All groups share one centre, and each spreads out both ways along 11 directions, with some noise.
Some rows, each with its group after it:
[ -8.8   2.4  17.4  28.5  11.0  12.2 -21.4 -29.7  32.0   6.6  25.5   5.7
  27.8   5.5  -9.1  43.9 -20.7 -13.0 -22.7  21.2  -5.5 -22.0 -40.5  -0.1
   2.9] : j_14
[ 24.4  -7.9   8.5  -2.8  -8.4  25.8  18.0 -15.7  47.8  -9.7  -0.1  -4.6
  -9.4 -30.6  42.3   0.7  30.9   4.5   7.2   9.2   6.4 -14.7   7.2  -3.9
  -1.2] : j_656
[ 23.9  20.0  14.7   1.7  25.0  11.6  29.2  17.7  50.8  19.0 -27.1  19.5
   4.8 -31.3  20.2 -10.6   5.2 -13.9  -2.9  11.3  -1.6  12.2  25.4   1.9
   5.2] : j_14
[-24.4 -23.0  14.6  21.1 -11.9  -3.1  -0.3 -27.1 -13.3  -4.5  28.9   1.6
 -18.4 -23.9 -14.0  21.8 -16.4   7.2 -19.0  -6.9   0.8 -17.7   6.4  48.1
   6.6] : j_14
[  3.9  -5.5  23.2  -2.9  27.2  -3.0 -15.8   3.2  -0.8  -4.5 -53.3  25.5
   3.9  -4.5  -3.8  -9.4   1.3  37.5  12.8  12.2 -16.0 -24.4 -14.1  21.7
  41.5] : j_353
[  3.9 -19.2  34.9   9.9   1.2  22.5   7.7  17.7  -4.6 -12.4  -5.1  41.5
  29.2 -28.7 -13.6   0.1 -30.0  -9.5  38.7   6.3   7.8   0.0  -2.8   1.2
 -11.9] : j_656
[  8.9 -10.3  18.5  10.7 -36.7  11.4  12.9 -19.6  25.1  15.3  17.7  22.8
 -79.4  -7.6  21.8  12.2   6.9   0.1 -22.6   1.4   6.3 -16.7 -41.3  16.4
   0.3] : j_656
[-12.4   4.8   1.7  13.5 -21.4   0.3  13.6   7.9  15.1  21.3   8.5  23.6
  -4.7  12.2 -12.9  18.8  -3.3  -6.8  -1.2 -10.1   8.0   2.5 -31.6   2.5
 -25.6] : j_656
[ -5.4 -47.3 -28.4  13.7 -38.9  12.0   5.2  22.7  10.6  -1.5  18.1 -22.2
  -7.9 -34.6  18.6 -13.2  35.4  17.6  -6.3  -9.6  13.2   3.0  -2.4  20.9
   1.2] : j_14
[-37.6  15.9   2.0  28.5 -12.2  -7.9 -11.0  21.0  10.1  43.2 -14.4   9.3
  -0.2  16.2 -20.2  27.8   5.2   8.9 -20.0   0.7  -0.6  10.7 -37.0  20.7
  -0.8] : j_432
[ -8.1  10.6 -11.7   8.5 -26.6  11.9  -7.8  -8.7  29.6   4.6  16.8 -29.8
  34.3  19.4  21.1  21.3  34.8   4.9 -17.4  15.5  -2.5  -2.4 -34.2 -16.1
 -18.8] : j_14
[-14.1 -37.8   7.5  -1.0 -14.9  -2.2   7.9  31.9 -29.0  -2.2  -2.2  16.8
   5.9 -18.2   1.9 -11.4   7.7  23.0   5.3 -16.1   8.2  10.5  15.9  31.9
 -11.9] : j_656
[-37.7 -40.5   1.7  23.2   8.3  -8.0 -38.1 -23.3 -24.5  -0.8  19.7  -8.3
 -31.8 -12.3  -4.7  24.8   0.9  14.0 -25.9  -0.1   5.0 -27.8 -16.6  36.0
  40.9] : j_432
[-21.0   1.0  -1.4  21.2   2.3   8.6  -3.9  21.5  -1.0  19.3  13.7   8.3
  25.1  17.7 -19.6   6.8  -8.8 -20.4 -15.9  -0.8   1.7  32.1 -28.1  -6.6
   3.3] : j_353
[ -8.9  -8.4   3.9 -28.6   0.2 -20.9   8.7  -6.3 -19.8  13.0  22.1  18.5
 -31.5   6.1  13.4  -5.3  -4.9  -2.0   2.6  -2.6   6.3 -20.9  -3.5 -18.2
 -44.9] : j_353
[-19.6  25.9  17.5  22.2   2.8  -3.5 -18.5  -6.8 -12.8   9.1  -6.7  13.0
  21.0  32.3 -38.1  21.2 -31.2  -5.8 -16.1  12.1 -15.0   2.3 -39.5   2.6
  18.8] : j_14
[-28.6   4.0   0.8   2.6 -25.0 -13.2  18.1  30.7 -41.8   0.1  -8.2  -3.1
  16.5  -5.0 -23.1 -10.8  -7.9  10.9   6.8  -7.6  -4.9  30.3  32.7  21.2
  -9.2] : j_14
[  9.7 -22.2 -25.4   2.1 -38.7  13.6  27.4  37.0  18.9   2.5  -3.9  -0.9
  13.9 -16.6  11.9 -19.8  37.7  11.2  17.3 -16.4  10.8  19.6   4.0   9.9
 -14.5] : j_432
[-12.4   0.6   8.3  -0.3 -18.7  -0.6   0.0  36.4  -8.4   7.5  -2.6  14.0
  53.2  -2.5  -9.3  -0.1 -15.8   8.8  12.3  10.5   1.9   1.3  -9.6  -6.9
 -37.6] : j_353
[ 13.2  -9.5  -9.9  -9.9 -32.4   3.5  13.6  18.7  14.6   8.5   3.6  21.6
 -17.1   3.5  14.0 -27.0  15.9   1.0  -5.5  -1.1   1.4  -5.5 -49.0 -10.3
   8.0] : j_432
[ -1.1 -16.5  -4.5   6.9  -6.9  11.8  -8.8  36.7  17.0  19.0  -7.9  26.8
  27.1  -5.9  -2.3   6.1   2.4   4.6  19.2   5.1  11.1  -2.5 -41.3  -4.9
 -20.2] : j_656
[ -4.6   4.3  12.9 -11.8  -5.6  -9.0  -4.8  10.6  -1.1 -16.4  -3.8  27.7
  48.2  -9.9  -9.3  -1.4 -19.0   4.0  -0.9  25.5 -12.0 -29.3 -24.2   5.4
  20.4] : j_432
[ -9.2  10.2 -15.6  11.8 -22.0   4.6  14.9  37.4  41.6  30.3 -27.3  23.2
  -2.4  21.4   7.3  20.9  61.1   3.3  -4.4 -17.5   7.5  18.9 -38.6   7.3
  -5.1] : j_432
[-17.6   4.7 -22.7   7.3 -16.2  -3.2  33.0   9.5   8.4   8.6  13.7  -6.4
  13.9   9.0 -17.3   2.7  16.9  -8.0 -11.9 -27.0  -3.0  27.7  21.5  22.3
 -17.2] : j_656
[  2.0   5.2  -2.1  -1.7 -18.6  14.1   4.0 -15.5  47.3  -0.3  -1.5  -0.2
   4.9 -10.7  25.0  22.9  30.0   6.6  22.1   6.4   2.6 -32.4 -20.9 -17.0
 -27.0] : j_656
[ 21.8 -13.5   1.5  35.9  -3.1  17.3   7.9 -29.4  35.0  -8.1  27.0  -6.1
   0.8 -24.0 -16.7  14.1 -20.0  -7.0 -23.0  -6.8  -2.4  -2.3  10.0  48.3
  22.7] : j_14
[-19.1  -2.5   8.0   7.0 -45.7  -1.6   6.8  26.4  -3.8   9.6 -10.5  13.8
  21.4  11.4  -2.6   8.3  13.5  41.6   2.7   0.4  -6.8   0.4 -22.6  27.1
 -32.5] : j_353
[  4.0   8.9  24.6 -22.3 -16.1  -0.5  26.8 -11.3  11.9  -4.3 -13.7  20.1
 -11.0   4.8  23.7   0.3  19.8   9.5  17.3  -5.3  -7.3  -9.2   7.7 -12.0
 -34.7] : j_353
[ -7.0  -4.7 -16.4  23.8 -52.8   9.5  -5.0  48.5  11.7  17.5 -10.3 -15.6
  19.3 -18.5   0.2  -5.6   4.5  23.1  -7.8  18.2   1.4  17.4 -19.9  12.4
  -1.6] : j_14
[-39.1  23.0  10.4 -16.6  17.4 -25.0  16.6 -13.2 -14.2   5.5 -14.7  11.2
   8.0  21.4 -10.2   7.5  14.0   1.2  -4.3  -9.8  -9.4  -0.7  17.2   3.2
 -12.9] : j_14
[-10.7  12.3  -6.7  -0.9  -5.2  12.2  20.6  14.7  -9.9  -9.0   4.0  -9.0
  18.1  24.6  -3.0 -18.0  17.9 -31.1   6.5 -15.7   3.2  38.7   3.2 -21.7
   8.9] : j_656
[ -7.7  14.3  11.3  -1.7  11.6   4.9  20.0   9.1  32.8  24.4   1.4  27.9
  17.3   6.6   4.0   9.2  10.9 -24.2  -1.2   1.5   6.7  11.5 -12.3 -18.4
 -31.0] : j_14
[ -7.4  -6.3  28.9 -14.3 -19.3  10.5 -23.0   5.7  -8.0 -11.8 -17.1   6.7
  21.1   8.2  29.3   8.6  15.8  27.5  22.4  23.7  -1.2 -24.6 -38.3 -31.3
 -19.4] : j_353
[ 36.5  21.1  16.6  10.1  -5.9  13.2   5.6 -26.5  27.0 -11.3 -30.6  31.2
 -14.6  17.0 -19.2   1.9 -16.1   9.3  16.2  -2.9 -16.1 -13.3 -50.2   1.7
  40.0] : j_14
[ -3.4  16.4  23.9  13.1  -5.0  16.1  18.2 -10.8  39.4  -3.5  13.1   5.8
  39.5 -10.7   5.4  38.0   2.0 -18.0  -0.2   2.9   6.1   8.6  16.5  10.9
 -23.3] : j_432
[  7.5  11.5   5.1  -8.4  16.6  -3.0  28.9   0.2  18.8  11.2   2.3  19.4
  -9.0 -14.8   5.1  -9.1  -1.0 -18.2   2.2  -2.0   0.7   1.2  16.4  -3.5
  -8.1] : j_353
[ -7.2   0.2   5.6 -12.7  23.0 -24.3  11.0 -25.2  -9.9  -7.8   6.7  12.1
 -19.3  13.9  -1.4  -4.9  12.0  -7.3 -27.8 -12.3  -9.9  -6.1   9.7  20.4
  31.5] : j_432
[ 12.4 -29.0  -8.3   9.3  27.7  10.4 -22.5  30.3   7.0   8.1   2.0  -7.5
  59.5  -5.9  11.8 -11.5   5.0   7.8 -15.0  11.5  -1.6  13.1  -6.0   2.6
  12.4] : j_353
[ 13.0  -0.6   2.6 -11.6 -27.5  18.3  31.4  20.1  23.5 -12.7   2.5  18.0
  24.7  -7.0  13.2 -12.8  15.6 -10.8  19.3  -7.5   6.9  14.9  -2.7 -13.2
 -21.9] : j_432
[-39.7   5.9  10.8  12.2  22.3 -11.2 -24.0 -13.1  -9.3  12.9 -15.1  -3.1
   0.3   9.1 -11.1  30.1  12.6   7.9 -17.5   7.3  -5.5 -11.7 -12.9  22.4
  25.9] : j_432
[ -6.8   6.0  28.5  26.6 -28.3  15.9  30.2  -2.6   6.4  -3.5  -8.1  50.1
 -21.7  13.8 -32.4  16.2 -13.3 -10.1  13.6 -25.9   3.6  23.5 -28.9  25.6
   1.5] : j_353
[-16.1 -20.6  11.3  -0.9 -24.1   6.6  16.2 -12.5 -29.9 -29.9  18.4   8.9
  12.9   0.9 -18.4   8.3  -8.1  -1.8  23.9 -21.3   6.5   3.9  13.3  12.4
 -12.3] : j_14
[-25.3  17.2  -7.4  17.7 -38.1   2.7  -2.4  38.5  -9.8  18.3  -7.1  -5.1
  32.4   7.1 -21.6  -3.5  -5.3   4.8  -0.1  14.9  -3.2  18.8 -39.7  -8.3
  10.6] : j_656
[ 13.8  18.2   9.4  -3.6  18.5  -1.0   8.4  -4.6  20.8   1.4   2.3  11.7
  26.4  -2.7  -2.3 -10.4 -16.5 -17.9 -21.8  21.9 -11.9  -2.1 -10.1  -7.8
  20.6] : j_432
[  2.9   4.5 -24.3   0.6   0.1   0.0   4.1  18.8  45.4  27.5   1.4   5.3
  21.9  11.7  11.2   8.2  31.4  -1.9  -0.3  -8.3   7.3   1.8 -30.0 -12.6
 -25.9] : j_656
[ -0.3  18.0  -5.6  13.2 -26.9  -6.8  31.4  11.7  22.2  35.1  -6.0  26.5
 -39.0   5.2 -13.6   3.0   5.7  -5.1 -12.7 -11.6  -1.0   5.0 -31.5  13.9
   1.4] : j_353
[-20.7   6.0 -13.4  14.6 -34.9   1.2  24.1   5.6 -11.1  -6.2   1.8 -15.2
   6.9 -10.9 -22.9  -7.9  -3.5   1.6   1.8  -8.7  -7.2  17.1  10.7  21.6
  21.0] : j_656
[-21.2  18.8  13.1 -24.0  14.4 -17.6  -4.5   3.8 -22.0  -6.4 -36.7  20.7
   6.4  19.4   1.2  -5.3  15.8   9.7  14.5  12.2 -12.0 -18.0 -26.3 -19.8
  21.1] : j_432
[-18.7   6.2  -0.2  29.8 -55.4   7.7  17.0   8.8   9.9  18.7  23.4   7.0
 -12.4  -1.4 -15.7  10.3 -12.5  -4.0 -10.1  -5.5   2.9  17.3 -30.1  17.4
 -16.2] : j_656
[ 36.1   2.3   7.3 -16.4 -41.9  18.0  46.0   6.2  42.7 -20.8   7.4  35.5
  18.3 -30.8  19.0  -9.4   9.9  -7.4  23.5  -2.1   5.0 -15.0  -9.9   1.0
 -15.2] : j_432
[ -8.2  -8.9   1.4  -7.3  41.8  -2.7 -13.2  -7.5  -8.5  -9.0   5.4  -5.1
   5.7 -33.6   3.2  -5.1  -5.5 -14.9   5.8  21.0   5.1 -17.8  22.4 -10.4
  27.9] : j_353
[ 13.4  22.1  -4.7   8.4   1.8  12.7  28.7  20.2  39.1  14.2 -20.8   5.9
  12.2   3.2   6.4  -8.2  28.2 -10.9   0.9  -2.4  -2.7  34.1  -0.5  -6.6
  10.9] : j_353

New rows, each followed by its group:
[ -8.1  -7.4 -47.2  17.0 -24.9   1.1   2.3   7.9  28.1  21.4  18.7  -3.6
  -4.9  -6.0 -14.9   3.6  26.0   1.8  -1.4 -19.6  11.8  -9.3 -38.6  16.8
  -4.2] : j_656
[-46.9   2.6  23.6   9.4  14.6  -4.7 -24.3  -2.7 -23.2  -6.3 -23.1   0.0
  26.2   0.5 -14.9  26.3  -0.2  12.3  22.7   9.2   0.1  -2.2   6.7  -4.3
   1.4] : j_432
[  1.0   8.9   7.5  -5.5  -2.0   8.5  10.0   7.2  20.3  -2.4  -0.8 -15.2
  55.5 -12.7  26.4   3.3  12.0  10.0   2.9  17.7  -2.4  -2.9  30.0 -11.6
 -35.3] : j_353
[-15.3 -17.7  23.2  12.2   0.7  14.6 -12.5 -22.2   1.8 -18.8  21.3  14.3
  16.1 -12.9  -4.3  30.6  -5.5 -14.2   6.1   8.5  10.6 -14.6 -11.1   4.9
   5.9] : j_432
[-45.3  20.8  14.0  -1.7 -28.3 -23.7 -10.7  17.4 -17.8  20.4 -17.4  15.2
   3.8 -17.6 -23.5  20.9 -29.3  18.6  14.8  35.5  -4.0 -35.5 -31.3  -2.1
 -18.0] : j_353
[ -5.0   1.4  16.8  41.8 -33.4  16.7  12.5  -5.5  28.7   6.3   7.3   9.9
   0.2  -6.6 -18.1  30.1  -6.6   3.5 -22.5   0.5  -5.1   8.6 -15.6  38.1
   7.8] : j_353
[-26.6   2.2 -13.3  -1.5 -28.4 -14.8  14.8  20.1 -14.5  12.2   2.7   4.1
  -1.9 -23.9 -15.2  -6.0  -1.0   4.5  10.7  -1.4   6.9  -3.0   4.9  13.8
  -9.9] : j_353
[ -9.6  -2.8   8.0  39.6 -48.1  26.6  -5.5  13.6  22.3  12.3   0.7  10.2
  10.2  -0.3  -2.0  19.2   2.4   8.0  -2.4  13.5   1.6   4.7 -58.0  10.8
  10.5] : j_353
[  1.8 -34.7  -4.0  28.5 -14.4  41.8  -0.6  12.0  34.8   2.0  12.7   7.2
 -12.3  -9.2  18.6  23.1  42.1 -21.2  18.2 -25.4  33.7  25.1 -14.3   0.2
  -6.4] : j_432
[-36.6   2.7   2.8  23.5 -27.7  -0.8  22.7   2.3   6.5  14.0  14.1  16.1
  -1.3  12.9 -18.1  43.4  27.9 -10.3 -12.3 -31.1   8.8  14.7   2.5  37.3
 -29.0] : j_432
[-26.6  -7.0 -19.1  -5.2  -2.9 -12.9   7.5  23.9   8.7  25.7  -2.5  17.6
  19.9   5.5   1.3  -1.6  33.6   3.5   0.3 -10.3   6.8  -1.4 -14.3   6.1
 -16.4] : j_14
[-12.1 -16.2 -26.8  22.7 -37.2  18.5  18.2  44.3  -2.5  27.5  -0.7  -5.5
 -18.5   7.9   0.2 -22.6  22.6   0.6  15.7 -21.3  17.9  48.5 -10.1  -9.9
 -30.0] : j_432
[-16.4   2.6  -8.0  -7.5  20.0  -4.4   4.4   2.7   4.1  -2.7   3.9 -17.2
  21.5 -43.2   8.1 -10.6  -2.4 -14.8  12.9  20.4   8.7 -12.8  43.9 -11.9
   7.4] : j_353
[ -9.6 -15.0  11.8  26.8 -27.2  25.4  27.8  -6.0   0.6  -8.8  47.7  18.2
  -2.3   4.5 -22.6  16.1 -11.3 -44.7   0.7 -31.7  20.9  39.6  -4.3   5.5
 -26.6] : j_353
[-20.2  -0.4  16.7 -20.7   3.6 -14.7   9.5   4.6 -25.1   2.9   1.6  24.0
   5.5   3.6  -9.4  -4.0 -13.4  -0.9  14.9  -3.9  -0.3  -3.7  12.4  -6.5
 -30.0] : j_353
[  2.9  -8.2  10.3   8.9  10.8  -4.1  15.2 -16.8  36.4  18.7   6.2   8.1
 -28.1 -28.8  16.8  13.3  14.9   3.2 -25.9   1.3   1.3 -18.9  11.2  31.9
   2.5] : j_14
[-15.0 -19.9 -17.9  -4.3  27.2  -8.1  -3.6  -4.5  -3.2 -17.8   1.4 -28.7
  17.5 -40.0   7.9 -10.1  15.1   2.9  -2.7   6.7   3.5  -9.1  50.1  20.4
  30.3] : j_353
[  3.8  10.0  -2.5  18.1   8.9  21.6  37.0 -14.4  39.0 -13.8  10.6 -20.6
   9.5 -24.4   5.5   2.3  24.3 -40.0  -2.0  -8.5  11.2  28.8  40.1   6.8
  28.1] : j_353
[  0.6  -8.2 -13.1  30.6 -13.9  16.9 -14.4  36.0  47.9  24.7 -18.8  16.1
   6.6 -15.0  -1.1  21.9  34.1   8.0  -7.6   7.7   8.1  -0.3 -48.4  21.5
  26.8] : j_432
[-20.3   1.5  -2.6  -0.4 -12.7  -6.9  -0.7  17.4  -9.8  -6.1  -6.8  -8.9
  57.2 -11.3  -6.0   0.0   1.9  16.9  -0.4   9.7  -6.5   2.7  17.2  16.1
  -4.3] : j_432
[ -3.4  20.3  -0.4   0.6  -6.2  11.3  12.0   8.3  28.6   3.6 -16.2  -4.8
  12.9 -10.4  15.8   2.1  18.7  -9.2  10.6  17.4  -4.0   6.5  -6.6 -21.8
   8.4] : j_353
[-21.1   2.1   8.4   2.1  -7.6 -23.0 -24.0  29.0 -13.1  31.8 -32.2  29.4
  -8.9   2.3 -17.6   0.9 -18.7  39.2  -4.1  23.2 -12.4 -30.7 -53.9  12.7
   3.8] : j_353
[ -2.4  -4.7  15.4  16.1  11.5   4.8   3.6 -28.2  40.8  13.2  14.0  20.1
 -18.2 -17.7   7.3  28.6   2.6  -2.0 -13.2   9.8   1.2 -32.0 -19.5  18.4
   5.3] : j_14
[-21.8 -24.1 -20.2  27.8   4.0   8.3  -8.3   1.0   1.4   2.6  25.0 -31.7
  12.9 -27.3  -7.8   1.7   9.4 -15.5 -22.0  -3.6  10.4  11.5  10.3  26.5
  37.4] : j_353
[-36.3  11.4  11.0   3.3   8.7 -22.3  13.2 -10.3 -24.0  19.2  19.3  20.1
 -16.0  11.6 -29.6   9.7 -31.6 -21.8 -15.7  -7.7  -3.2   2.7  -0.9  12.0
 -12.0] : j_353
[ -1.8 -13.3   7.8   9.3  25.6   7.2 -20.3  13.8   1.1  10.4  24.5  11.2
  37.5  -8.1  -3.3   0.7 -31.0 -15.4 -11.7  14.1   6.2   3.7  -5.9  -7.8
 -14.4] : j_353
[ -3.4  14.6  13.5  19.9 -36.4  24.6  14.0  24.4  27.1  17.3 -14.8  -2.1
   9.0 -19.0   4.2   2.2 -16.6  11.3  25.6  19.4   1.0  10.2  -6.2 -11.4
 -41.1] : j_432
[-16.0  -9.6  16.0  -6.5 -17.0  -1.8  -5.8  -8.4 -42.5   3.6  -4.1 -10.3
 -41.2  -5.4   4.1 -35.9 -33.3  21.6  16.5  16.5  -7.1  -4.4  -1.2 -23.1
  -7.8] : j_432
[  5.9   2.2   1.4  27.3 -25.5  21.4  29.4  52.6  30.0  16.1 -24.9  33.2
  31.8 -27.3 -26.2   3.0 -10.2  -5.1  35.6  -8.8   2.7  26.7   2.9  19.7
 -24.9] : j_432
[ 25.1  14.7  -0.1  13.0   6.2  10.2  11.7  10.5  60.5  26.3 -20.4  -0.6
   6.1  -8.6  20.7  -2.4  17.2   9.1 -28.1  12.5 -12.6   3.9 -14.5  11.4
  11.7] : j_353
[ 19.9 -23.8 -23.0  32.4 -12.6  27.6  17.5  27.9  38.1  -7.8 -15.9  -7.8
  16.6 -30.2   2.5 -20.0  31.4   2.1   0.6 -17.1   6.7  35.4   8.7  37.6
  50.7] : j_353
[  0.6   3.2   8.6  39.9  -9.3  12.2  15.1  -2.1  34.7  22.9   7.4  20.4
 -26.0 -29.6 -19.6  18.5 -26.1 -18.1 -15.7   8.9   4.5   1.0 -18.3  38.1
  25.4] : j_353
[  1.9   6.7  12.4   2.2   1.3   0.4  31.9   2.1  -1.3  -4.7  -6.3  49.8
   2.8   8.8 -45.3  -7.8 -20.8 -13.2  25.9 -28.6  -1.5  10.5   0.1  21.2
  -3.9] : j_14
[-21.9 -24.5   2.7   6.6   8.9  -2.3  20.8  19.8  18.3  27.2  22.0  20.3
   4.4 -31.9   5.8   5.4  11.4 -13.4  -7.5  -7.7  18.4   1.8  14.7  18.7
 -28.1] : j_14
[-49.9 -20.7  -1.5   4.6  34.3 -28.6   3.0  35.9 -21.2  23.1  -5.7  30.7
   8.7 -30.7 -23.7  -4.0   2.2   2.0  -4.6 -10.1   6.6  -2.7  19.7  34.2
   3.8] : j_14
[  6.6  -0.9  24.7  23.0   7.0  13.5  19.4 -35.8  21.5 -10.2   2.1  16.6
 -40.1   1.2  -1.4  11.0  10.8 -21.9  -9.1 -18.8   4.0   9.6   1.4  18.9
  32.4] : j_353
[ -6.0  29.3  16.7  26.0 -42.3   7.4  21.9 -17.4  34.4  18.2   7.6  10.5
 -26.7  -1.3  -4.5  23.0 -11.9  -4.6 -15.5  13.5  -2.1  -6.7 -28.5  10.7
  -6.8] : j_656
[ -6.5  -1.5   1.7  -7.6  12.4  -9.0   1.6  20.4   0.5  20.0 -26.3  10.5
 -28.6  -3.4  14.8 -16.4  25.6   7.1  -2.7   2.9  -2.1   5.1  -7.2  -7.5
  19.7] : j_14
[  3.2 -10.2  22.5   4.0  12.5   9.9   6.6 -22.6  -2.2 -16.3  -0.6  41.1
  -2.0   1.7 -24.7   6.0 -22.7 -21.9  27.5 -11.2   1.0  -9.2 -20.8   2.1
  13.2] : j_14
[ -2.8 -21.9 -10.7   9.8  14.9  -2.3 -25.5  20.7   4.4  27.4  33.0 -12.1
  50.1   3.7  12.2  -2.1  -6.1  10.2 -40.7  12.1  -0.5   8.7  -8.4   2.1
 -28.0] : j_353
[  8.4   7.1  21.1   4.3 -22.6  10.1  28.3 -23.3  19.0   3.4  11.0  -8.1
 -26.4 -18.1  17.3  -7.9 -19.1   0.8   0.5  16.5  -3.6   0.9  22.7  -6.8
 -33.7] : j_432
[-15.8 -17.2   4.9  -3.4  31.8  -9.6  36.8  18.5  -1.1  16.5   7.3  50.3
   2.7 -24.0 -24.1  -5.3  -7.5 -21.2  10.6 -30.3  12.0   8.0  32.1  30.9
 -18.5] : j_14
[  8.1  15.4  -3.2  -0.7 -15.9  -3.2  21.6  22.6  20.0   9.7 -46.9  28.3
 -19.2 -31.5  -8.4 -17.8   7.3  17.7  27.4   3.9  -4.7 -12.9  -7.4  10.9
  19.1] : j_353
[ 15.5  30.5  18.6   3.1  23.9   7.7  10.6  -6.6  32.3   6.2 -18.4   9.2
  -2.4  -1.7  11.6   0.2   2.6 -15.4 -10.2  17.1 -10.6  12.1   7.5  -9.6
  19.8] : j_14
[  7.9   6.9   3.2 -11.0  38.7  -0.7 -14.9  19.4   9.6  12.3 -15.9   2.7
  46.7  12.5  19.4 -11.7   5.6  11.1 -11.0  18.5  -6.4   7.0  -3.9 -27.6
  -7.2] : j_353
[-18.6  -8.9   1.0   3.1 -41.7  -2.1  19.1  -2.7 -20.1 -13.6   7.6   0.5
  -4.5   6.7  -9.9   0.5   9.6  10.8  11.5 -21.0   3.1   6.6   2.0  12.3
 -14.6] : j_14
[  7.4 -22.1  -0.4  22.3 -31.6  14.9  -7.7 -31.6  39.3   0.7  19.1   1.2
 -29.8 -20.3   9.1  22.0   8.2  15.4 -12.3   5.3  -1.3 -42.2 -33.9  34.6
   3.8] : j_14
[ 28.4 -19.9  -6.2  29.2  -3.2  34.0  -4.5  12.3  41.0   8.9   7.0  -8.9
  21.1  -1.4  19.9  -2.8  24.3   0.6 -25.2   2.6  -0.5  21.3 -24.2   7.4
  19.6] : j_353
[-20.8   8.2   1.2 -14.1 -17.1 -25.7   5.6  26.5  -9.6  13.1 -33.5  15.7
   1.0 -19.1 -10.5 -11.9  -4.6  34.0  15.6  15.1  -8.9 -25.7  -3.8  11.6
  -9.3] : j_353
[ -6.1   2.7   9.6  14.5 -22.2   6.5  15.2  -1.1  12.4  22.0  10.5  30.9
 -43.9   0.3 -14.2   8.5 -11.7 -15.0  -6.7  -4.7   7.2   1.9 -36.8   8.2
   0.3] : j_353
[-12.5  -6.7  -8.1  -5.5 -19.3  -7.9  27.3  -4.0  -7.5 -10.5   6.3   3.8
   6.3  -1.3 -10.5   1.6  17.8  16.0   9.9 -28.1  -2.8  -4.3  13.9  35.5
 -12.3] : j_14
[  0.4  13.4   1.0  26.2   5.6   3.7   6.3  -8.5  38.2  16.0  -5.4   0.9
 -16.8 -23.4  -5.7   9.2   1.2  -9.4 -23.8   8.5  -5.0   3.4  -7.0  21.2
  39.1] : j_353
